The rows of a group lie close to one hidden flat surface of 12 dimensions, which may be shifted away from zero. Surfaces can cross.
Some rows, each with its group after it:
[ 13  38 -28 -34  19   1   1  44   5 -12 -39 -10 -17 -13 -29  34  40  26
 -23  -6  20 -26]
z638
[  2  37  17  -5 -20   4  -4  -8 -44 -37 -30  -1  16  28 -41 -12  32  35
   9  -5 -14  13]
z831
[ 31   8 -21  -8  35 -14   1  21 -12  14  -8 -14  36  37  31 -27  -7   8
  35 -19  25  16]
z328
[  9 -17  13 -18   7 -24 -38 -18  25 -15 -16 -13 -32  26 -52   1  16 -25
  -6   5 -31 -39]
z395
[ 22 -19   0   6  -3   2  13 -16  58   3  13  10   1 -15  12 -17 -57  -7
  45  -6 -37 -17]
z328
[ 11  15  27  12  -8  10  -3  -6 -15 -25 -14  12  -8   2 -26  19  32  24
   4   6 -21   1]
z831
[-31  17  23   0   2 -46 -18   1 -24  -5 -12  -2 -23  22 -52   6 -20 -58
  19  -1  -2   6]
z98
[ -7  -3 -12  21   6   7  -4   0  -1   2  24  -5 -11  21  -4 -11  15  15
  12  -3  11 -26]
z395
[  7  -2   1 -14 -10   0  -4   1   8   1   1 -11   2 -18 -15   0  15   7
 -12   4 -13   4]
z831
[-10   5  21  18  16  -2   6   1  13   1  -2   9 -15  -6 -27  12  13  -7
 -12   8 -24  -7]
z328
[-12   1 -22  -4   4  11  14  -8 -13   0   4 -26  34  15   4 -40  19  18
 -31  -1   7  12]
z395
[ 29   1 -21  18  38   2   6   5  22  -1  14 -20  -5  -8   6   1  28  -1
   4  14  -8  -7]
z395
[ 25  26 -28  20   9 -31  -5  24  46 -13   6 -20 -16  11 -16   2  46  -9
 -30   0  25  24]
z638
[ 23 -31  -9 -32 -29 -25 -35  -9  40   2   7 -22 -14  -7 -14  -5   9  -6
  -5   0  -2 -12]
z831
[-11  19   2   5 -14   7  -1  23   6  11  15   1 -17   3 -29   6 -33   7
  29 -15  -4 -17]
z638
[ 37  11 -12 -12   3  -7  -3  26 -12  -1 -10  -2  -1 -13  -5  25  14  42
  72  -6  10 -18]
z98
[ 36   2 -24  17  -5  58  35 -52  12 -50   4  -1   7 -21  34 -16 -21  -9
   2  23 -55   2]
z328
[ -4  11  14 -15  -5  -2  13  10   0   7 -19  18   8 -22   3  12 -11   4
   1  -4  -2  12]
z328
[-10   3   5 -10 -22   5 -19  11 -22 -16 -20   0  -5  27 -28  25   4  32
 -20  -9  26 -14]
z395
[-13 -28   9  25  -7  16  11 -21  11 -19  13 -20   6  -7 -39   3 -39  -4
 -21  19 -32  -6]
z328
[-28  -1   7 -12 -16   4  21  17  -2  16 -17  21  26  -4  23   8 -64   5
 -12 -18  27  15]
z98
[ 28 -23   0 -34 -33 -24 -20  -7  24  16   7 -16  30   7  24 -38 -49 -17
  33 -21  -1  30]
z638
[-12 -17 -12  33  19 -12  23  -1  25  12  14   9  22  15  33 -19 -16   6
  -1  -3  28   8]
z831
[  8 -11  25   4   5  15 -29   7  32  40  36  15 -46 -21  16  14  31 -16
 -15   2 -25 -18]
z98
[ 58   6 -18 -21  27 -44  -6  12  30 -22 -36 -32  25  11 -20  -5   6  -8
  14   1  -1  26]
z638
[ 25  11 -24   1  11  32  17   7  17  -5   2   5   2  -6   9  -4  10  55
  38  -9 -10 -40]
z328
[ 10   4   9  32  43   7  21 -14   8 -12  -5  21 -12   5   1   5 -12  -9
  42   8 -32 -26]
z328
[ 44 -15 -32 -36  37  13 -24  23 -38  -5 -18 -48  20  15  15  20  -9  -3
  -2   4  23  -3]
z328
[  1  12 -14   8 -18  18  19 -12 -15 -35  -8  -2   3 -29  -3  18  33  25
 -30  18   5  16]
z328
[-17  42  -5   4  19   0  20  14 -25  27  21  -9  18   6   4 -47 -15 -19
  35 -15 -12  23]
z638
[-25 -22  -8  18  16 -31  -5 -10   4  -9  -1  -7 -25  -1 -13  27  -4 -45
 -22  19  22  -5]
z98
[-13  20  -7  -2   6 -17  -1  11   2  -3  -9   0 -10  12 -30  -1  32  14
   2  -5  10 -16]
z638
[ 19  -7   9  -2 -10 -15 -17  -5  -9 -13 -11   4  -9   7   1  19  -9 -11
  22   2   6   8]
z638
[ -7  12  11   4   2  19  10   2  43  23  16  21  -6   6   1 -31  -1  19
   6 -19 -30 -25]
z395
[  3 -13   6  -8   5 -12 -12  -3   0  -6 -12   1 -13 -10   4  26  -8 -38
 -27  11   6   8]
z98
[-39   1   8 -21 -13 -18   8 -25 -31 -13 -54  49  22  35  37 -13 -13   2
  -9 -17  41   1]
z831
[ 14  14   3   0  20 -19  -7  -7  13   6   4  14 -34 -29   4   8  63 -17
  16  12 -17 -11]
z395
[  8 -32  20  11  11 -11  -3  27  30  23   1   8  14  13   5  20 -34  23
   0 -11  22   1]
z638
[ 15  23  12 -16 -16  27 -11  -4  -7  -6 -11  32 -25  -3  40  15 -27 -36
  -4 -12 -10  11]
z98
[ 18 -19 -18 -10 -18  30 -35 -11 -12 -10  24 -22 -29  17  -2   5  -6  -3
   9   0  -5 -37]
z328
[ -9  22 -28 -20  -3 -20  12  11 -35  -8 -16 -15  10   3 -25  -9 -10  22
  67 -10  18 -20]
z98
[ -4  17  -6  22  14  -5  14  19  20  -8  -2 -11   3   3 -19  10  -7  -9
 -33   2  10  20]
z638
[ -4 -24 -17  15 -12  11 -16 -17 -12  -5  25   7 -35   4  21  19 -33 -18
  31   5  18 -36]
z395
[ -6 -12  15 -13 -16  29   2   3 -37  16   8  -6  13 -48  31  23 -16 -14
 -33  16  -4  38]
z831
[-35 -16  22  -5  -5  -1 -12 -18  -1  14   4  19 -22  12 -13 -10 -26 -23
   8  -6 -19 -37]
z395
[  7  22  12 -11 -30  15   2  15  20  18  11   5  20   6  -9 -32   7  52
  12 -27 -16   6]
z98
[ 24  11 -12  20  18  16   1 -15 -14 -24  10 -25  -3  13 -11 -12   6 -12
  19  12 -27  -1]
z98
[-15  35  15 -20 -19  22   1  10 -29   4 -12  11  12  13  -7 -17   7  26
  -3 -21  -7   7]
z395
[ -5  -5 -22   9  19  -7  29  -3  27   5   3 -11  20 -15  13 -18  15   6
 -24   7   3  10]
z831
[  2 -17 -11  28  44   7  18  23  28  24  20 -12  12 -11  11   7  -2   9
 -21   7   8  -1]
z638
[ -4   2  25  -1 -47  -8 -23  31  -5   5  10  -1 -18 -12 -38  39  -4  23
  -1  -6  17  10]
z831
[ 10   5 -20  13 -21  23   3 -17  -4 -26  16  -9  -8 -15  24   0  21 -14
 -35  15   1  23]
z328
[-22   3 -19  -8  11  -1  16  21  28  49  21  -6  29   4  23 -49  32  33
 -29 -20  21   2]
z395
[  9 -15 -15  -2 -36 -13 -12  16  42   1  17   0 -22 -12  -5  24 -13  17
  -4  -7  29 -14]
z831
[ 40  -2 -12  -2 -20 -27 -31  -1  -3 -17  13 -28  -7  12 -13  -5  28   2
  31   1   9  18]
z98
[  2   3   6   6  13 -21   9   8   4   4  -7   8  -3 -14  -9  13   0  -1
  26   2   1   1]
z831
[  6  16   9  -3   6   8  -1 -11  -3  -5   3  -4 -11  -7  -6  -8  -8 -34
   6   3 -37   7]
z98
[ 25 -12  10   2  -2 -24 -17  -5 -10  -4   4  -8  -6 -14  12  15  14 -27
  13  15   2  33]
z831
[ -9  10  -7 -37   1 -44   4  17  30  34 -11  15 -19 -45  -8   1  14  -6
  42  -9   3 -21]
z395
[ 17  52  36  12  10  50  10  25 -44 -16 -23  23  12  28  -1  17 -22  20
  11 -16 -20  21]
z638
[-34   7 -26  -1  29 -11  34  15  12  35  11 -22  37  -2 -11 -53  37  40
  -8 -10   9 -13]
z395
[ 31 -33  -1  -5 -22 -32 -47 -43 -29 -34 -14   4  -4  51  29  -5  -6 -27
  41   2  25   5]
z831
[-27  -1 -36 -23  18  18  24  -5 -30  19  14 -34  25 -15  -2 -43 -14  -1
  15   2 -11 -22]
z638
[ 31  23  -6 -15 -32  -6 -15  -7  29 -17   1 -10   4  21 -16 -37  44  21
  -7 -12 -20  14]
z98
[ -8  23   7  13 -25  22  -9   2  -9  20  48  -7  -8  14 -25 -45  15  30
  38 -15 -30 -15]
z98
[  0   3  15  -5  13  -2 -29  48 -25  23   3 -16   0  37 -21  22 -32   6
   7 -21  30   2]
z395
[  8   6 -28 -21  -6 -17  11  31   3  25   6  -3 -19 -68  21  39 -16 -16
  30   4  24   3]
z831
[ 50   5 -21  -7  27  -1  18  -4  20 -20 -19  -8  16 -24  21   2   9   0
  17  12 -18  12]
z328
[ -3  12   3  35  22  11  11  -6 -12 -11   5  25 -26  -3  22  28  10 -21
   2  14   5  -1]
z328
[  5 -14  13  12   6   2  -2  18  39  12  -2  13   5   9   3  14  13  33
 -33  -6  12  -5]
z638

New rows, each followed by its group:
[  3  16 -16 -19 -18   6  -3  -4  -6  -7   7 -18   4   4 -16 -28 -12  -1
  22 -10 -16  -4]
z638
[ -9  38   2 -10 -15  32  14  -5 -27  -3  -3  24 -13 -28  29   2  30  -4
 -20   1  -9  13]
z328
[ 12  -8 -17   3  48 -19 -19  18 -12  11  15 -42  -5  20 -28  -4  14 -15
  27   6   2 -18]
z395
[ -2   7   2  20   9  29   4 -13  -9 -13   7  -1  -1  16  12  -7 -10 -20
 -26   6 -13  12]
z328
[ 11  30  17 -10  11  -1   2   2 -28  -6 -15   0  11   5 -25 -18  34  15
  37  -2 -32   4]
z831
[ 29  -1   3  -6  -1  17 -22  14 -13  15  10   7   0  19  33   2   7  23
  25 -14  14   0]
z638
[-10  13 -18  -6  14   5  15 -15   2 -17 -15   0  -6  -3  -3 -10   2 -17
 -10   5  -8 -15]
z98
[  2 -12   8  33  12 -11  33   7  58   6   7  13   4 -23 -15   8 -22  16
  11   4 -15  -7]
z328
[ 34 -11  -7 -23  22  34  -6  -8  17   2  -2  -6 -13 -22  23  12 -34 -34
   8   6 -41 -21]
z328
[-10 -16  26   5   4  -8 -12 -19 -16 -10 -19  11   4  20 -12   1  18   4
  -3   5 -10  -5]
z831
[-11   5   3   9   6 -19  10  -5   7 -11 -12  -8  13   5 -14  -9  -3 -16
 -20   6  -1  22]
z638
[ 19   6  -2 -20  -7   1   6   1  19  11  -2  11  -3 -21  10  -7  -6   9
  36  -7 -20 -13]
z328
[ 37 -32 -32 -15  13  10 -24 -32 -24  -5  26 -45   3  -4  25 -24  33 -19
  23  21 -14 -12]
z831
[ -5 -24  -6  20  21 -11  -6  -5 -10   3  18 -30   8  15 -23 -10  25   5
   2  14   2  -9]
z831
[ -2 -30  39  24  19 -23 -20   5  11  17  20 -15 -10  -9 -42  20  29  -9
 -12  21 -24   9]
z831
[ -8 -28  47  13 -29   8 -23  -8   9  11   7  34 -17   3  17  27  17  11
 -41   4   7   9]
z831
[  4  17 -14  -8   8  -5  10  22  -2   5   0 -23  10 -11  -9   2 -46 -22
  12  -5   2  15]
z638
[-25  -8  17  11  15  -1  -3   3   3  25  12   1   7  22  -6 -19 -17 -14
 -12  -8  -8   2]
z395
[ -1 -10  -8  -1   3   6  -3 -15 -17  -4  11 -24   5   3 -10 -15 -14 -14
  11   8 -15  -1]
z328
[ -3  -8   7  10  -3   2  -3  -1   3   4  12 -10  16  20 -18 -22   1  23
   1  -6  -6   0]
z831
[ 19 -20 -33   8 -18  12   5   6  26 -42 -11 -14   0  11 -18  30 -34  39
  -9   3  26 -28]
z395
[  6   0  16   2 -21  44  -1 -12 -43 -22  -2  -2   6 -22   5  24   7  14
 -26  17 -18  17]
z831
[  7   6  -4  12 -34 -11   6   6  22   4  21   8  -2 -16   6  -4 -11  17
  32  -8  10  13]
z98
[-48   1  -6  57   0  -1  22 -16 -27  11  54   0 -13  -6   2 -20  -1 -20
  24  14   8   2]
z328
[ -3  -8  -7  10 -14  15   5   6  -6 -16  -2   2  -1   0 -12  25  -3  44
   4   3  17 -23]
z328
[-21 -21  13  -3 -15  15  -5  12   1  37  28   1  -1 -20  -1   3  -2  22
  -8  -2   3 -12]
z98
[-14   8  -6 -13  24 -29 -12  22 -45  19  -2 -25   5   7 -19  -1  23 -10
  17   1  22   7]
z395
[  6  10 -10 -15 -25   8  -9   0 -16 -11   0  -9  -3  -1   1   1 -25 -15
   9  -5   3   8]
z638
[ 14  -4  -3  45   5 -12  -1 -20  41  -3  33  23 -36  13  10 -11   3  -8
  50   1 -12 -27]
z328
[  2 -13  35  41  -3  18  10  -1  20 -18  -2  27 -16  -2 -20  43 -23  30
   7   7 -19 -20]
z831
[ 11 -36  15  19  10 -25 -19 -29  10 -19  -7   5 -12  20  -8  14  18 -11
   4  19  -2 -11]
z831
[ 25  -3   3  -1  -9  16  -7   8  18   2   7  -4  10  12   7  -7 -23  17
   7 -13  -4   5]
z638
[ 23  -4   9   5  -1 -15  -6   3   7 -10   1 -13  -1 -12 -23  17 -10  -7
  20  10 -12  14]
z831
[-13 -10   1  10   5  -9   6  -4 -10 -10  -3 -25  26  25 -38 -20 -10  14
   1   2  -3   5]
z831
[-14 -22  25  -1 -28  12 -15  12  10  24  24 -10   1  -9 -23   9  -6  19
 -35   0  -5   4]
z831
[ 32 -15 -13   5   8 -19  -8 -10  16 -18  -1  -9 -11   7 -26   3  11  26
  67   6 -12 -40]
z328
[ 23   9 -25  14  -4 -18  21  -3  28 -38 -13 -20  10 -20 -14  11   6  -3
 -19  16   2  31]
z831
[-43  10 -31 -18 -18 -26  17 -20   1  -9 -10  11 -22 -27   0  -8  -3 -28
   2   5  16 -22]
z98
[  8   4 -16 -22 -32  -3  -1  -9  -8  -8   0 -16  14 -11   1 -20   0   5
   5  -4  -1  17]
z98
[ 27  24  -7  -2  14   0   0  10  -6  -7   1 -15  -1   7 -10  -9  -6  -4
  38  -6 -17   3]
z638
[-16 -16  27 -18 -24 -13 -19  -9 -19  -2 -21  15  -4 -12   2  23  21 -10
 -40  10  13  22]
z831
[ -7 -10 -22 -14 -10   9  11 -23 -11 -17 -13  -2  22  -1  32 -16   4   3
 -36   5  15  10]
z831
[  9 -11 -43  -4   9  12   6 -12 -21 -27   2 -45  11  -1  -7  -6  -6  -6
  -6  15   5  -8]
z638
[ 16  -6  23  -7 -34 -17 -35 -18 -27 -21 -15  11  13  52  -5 -15  -3  14
  36 -15   6  12]
z638
[  3 -23  39 -23 -25  -8 -46   8 -48  14  11 -24 -21 -24 -53  34  23   2
  15  15 -20  -3]
z98
[ -4  45   8  -4 -19  13  22   3   2  -3  -4  36 -24 -25 -13   4  -7  20
  59 -14 -27 -28]
z98
[-32   9  -3 -33  13 -17 -14   3 -35  21  -8  -5 -24  -7 -15   0   2 -38
  17  -2   2 -29]
z98
[-12   4  15 -20 -38  -7 -24  -2   4  18  12  13 -19  -3   3 -12  -5 -21
  -1 -12  -4   8]
z328
[  5  12   7  -6 -27  21 -11  -2   1 -13  -5  20 -15  14  -5   4  13  31
   4 -10  -2 -25]
z328
[ 19  14  -7   8  -1 -16   6  19  53  -7   5 -14   0   1 -23  -3  -2  -3
 -17  -7  -6  16]
z638
[ 15  20  -1 -32   4 -20 -20  19   5  23  -2  -3 -11   2  -1 -11  22  -6
  30 -18  -1  -8]
z98
[-15 -35   7  11  -6   9  -2 -28  -2 -22 -12  -1  11  22 -12   1 -12  12
 -32   9  -1 -16]
z831
[-15 -12   3 -21 -25  24  -5  -1 -22   4   1  -4   2  -5  -7   5  -6  24
 -18  -3   3 -15]
z831
[ 15 -12   1  46  51  -3  19 -14  10 -32  -7 -16  -2  -8 -11  29   6 -36
 -28  36 -20  18]
z328
[  0   3  23  29  -2 -25  24 -16  22 -52 -51  36  -2  -5 -18  47 -10  -4
 -24  18   7  20]
z831
[-36   8   7   2  -6  -3  18  36  20  17  -7  -1  15   2 -26  10 -58   6
 -29 -16  19  11]
z638
[ 17  -7   7  29  48  10   0   7  31  -7  -5   9 -21  12  -1  29  16  -8
 -28  12 -10 -21]
z98
[-23  12  12 -13   7 -33  -9  -1  -6 -17 -33 -10  -3  23 -56  -1   7 -24
 -14  -2  -3  -2]
z98
[-16 -28 -34 -22  -5 -18 -15  -6  -5 -13 -11 -42  16  32 -36 -19   4  16
 -22  -2  27 -28]
z395
[-10   4   5   5  13  -5   9  11   2   2  -5 -12  18  26 -32 -16 -17  21
  18 -13  -4 -10]
z638
[  0 -15  27 -15  -3  -4 -16  -9  21  22  -5  27 -22 -37  16  16  69  -4
 -49  15 -16   3]
z831
[ -9 -27  18  36  17  22  11  -4  29  19  20  33 -18 -14  19  25   6  19
  -7  10  -6 -30]
z831
[ 19 -50 -10   6  10 -49 -16  19  31  17   3 -31  43  48   3 -16 -36  15
  12 -15  49  20]
z638
